There are 3 ways to turn a row about zero (a turn may also mirror it). The second row of each pair is the first, turned, with some noise.
Known pairs, each followed by its turn:
[7,6,8,1,4]
[-3,10,-2,-6,-3] : (1)

[2,8,18,-26,-4]
[-2,19,-24,7,11] : (1)

[-1,-12,-9,2,-6]
[-2,-7,-15,0,-4] : (2)

[-15,12,-4,-8,15]
[-15,8,8,16,6] : (1)

[9,10,10,5,8]
[2,2,17,-4,6] : (0)

[6,-10,7,-6,-12]
[10,-4,-13,-6,2] : (1)

[9,8,7,0,-1]
[7,1,10,-9,1] : (0)

[0,-3,-1,17,-11]
[5,-12,2,-6,-16] : (1)

[-6,17,-5,-9,-5]
[12,-3,-9,-8,14] : (0)

[24,4,-11,3,15]
[-15,17,10,-18,2] : (0)

[-4,2,8,-12,-23]
[20,-14,-9,-5,-10] : (0)

[5,1,-7,16,10]
[-3,-2,17,-8,-6] : (1)

[1,11,14,13,1]
[-2,-7,19,-6,0] : (2)

[1,-4,11,-12,-7]
[4,-15,2,-5,-8] : (0)

[10,1,2,-2,18]
[17,7,6,-3,-7] : (2)

[17,-14,-10,17,-6]
[0,-10,-11,-17,-18] : (2)

[3,-26,-3,1,17]
[26,-5,-15,-4,-3] : (2)

[2,-10,-1,-5,-4]
[1,0,-10,-5,4] : (2)

New pairs. What belongs after each?
[-2,4,8,-5,-7]
[-6,2,4,-2,9] : (2)

[-16,-12,-3,-5,4]
[9,-6,-11,12,9] : (2)

[22,-2,-16,1,15]
[-20,17,4,-16,0] : (0)

[1,12,-2,2,-11]
[-16,2,5,0,-2] : (2)

[11,6,22,-6,0]
[0,10,14,-17,13] : (2)

[-9,17,-6,11,-2]
[13,11,-3,4,16] : (0)

[10,11,-6,-10,20]
[-14,1,6,-17,16] : (0)

[-5,-9,-11,20,-13]
[9,-21,8,-3,-14] : (1)

[-19,-7,-10,2,-14]
[8,-1,-21,13,-4] : (0)

[-3,2,0,7,-11]
[11,4,-3,4,-4] : (0)

[-5,6,4,-5,-17]
[17,-6,-7,-2,-3] : (0)

[0,-4,-7,10,-5]
[5,-9,6,-2,-6] : (1)

[-1,-7,-16,0,-7]
[-3,8,-16,-1,-6] : (0)

[10,3,-12,-7,9]
[-11,5,-2,-15,5] : (0)

[2,-4,-12,-9,-12]
[-10,6,-16,2,0] : (2)

[-4,-19,19,-6,-4]
[-2,-20,6,9,-17] : (0)

[-11,-4,22,-3,1]
[5,-20,9,12,0] : (0)

[-6,-2,-7,-9,0]
[3,-2,1,10,9] : (1)

[8,-1,5,-8,6]
[-6,-7,7,-9,-1] : (0)

[16,-6,-1,-1,17]
[-18,4,12,-9,-2] : (0)

[10,1,4,17,-8]
[10,14,11,4,-9] : (0)

[-3,-2,1,4,17]
[-13,1,7,6,9] : (0)

[-2,-1,3,1,12]
[-8,-3,6,4,6] : (0)

[18,-1,-5,-3,-5]
[-3,10,-7,-13,-8] : (2)

[-3,2,2,13,9]
[-11,-2,8,-5,-7] : (1)

[11,-7,8,1,29]
[-17,9,10,-20,15] : (1)

[10,-8,-3,4,8]
[-12,6,6,-2,-6] : (0)

[-1,-8,6,1,7]
[11,-4,0,-3,4] : (2)

[-4,14,-17,15,-6]
[6,-2,16,10,-18] : (1)

[7,-14,-4,11,-2]
[-6,11,2,6,-14] : (0)

[25,-5,-3,16,24]
[-4,9,22,-30,4] : (1)

[-10,-11,1,-12,1]
[-4,-7,-7,7,14] : (1)

[-2,-2,1,-4,14]
[-10,3,5,-1,9] : (1)

[6,16,-8,2,-13]
[16,11,-5,-11,4] : (0)

[-10,-3,-5,9,5]
[5,-12,0,9,-4] : (2)

[-18,17,-8,11,0]
[10,9,-8,11,21] : (0)

[-7,30,20,13,-14]
[-9,13,-13,8,-35] : (1)

[5,8,-16,-10,7]
[7,10,14,8,8] : (1)

[-6,16,0,-13,23]
[-11,-10,3,-8,27] : (0)

[-5,17,-7,-14,-1]
[3,14,2,19,1] : (1)

[14,12,6,10,6]
[3,10,18,-7,5] : (0)

[-5,5,12,3,-6]
[-7,-5,10,-1,9] : (2)

[7,9,-12,0,-15]
[13,12,-10,-12,-2] : (0)

[-4,10,0,-1,5]
[2,-1,0,-1,11] : (0)

[3,6,1,7,7]
[-6,5,7,-4,-4] : (1)

[8,-4,3,6,-10]
[-7,-5,-3,-12,-2] : (2)

[-1,15,17,11,-1]
[-6,-4,23,-5,4] : (2)

[-25,-11,-14,18,7]
[7,-26,-6,22,-7] : (2)

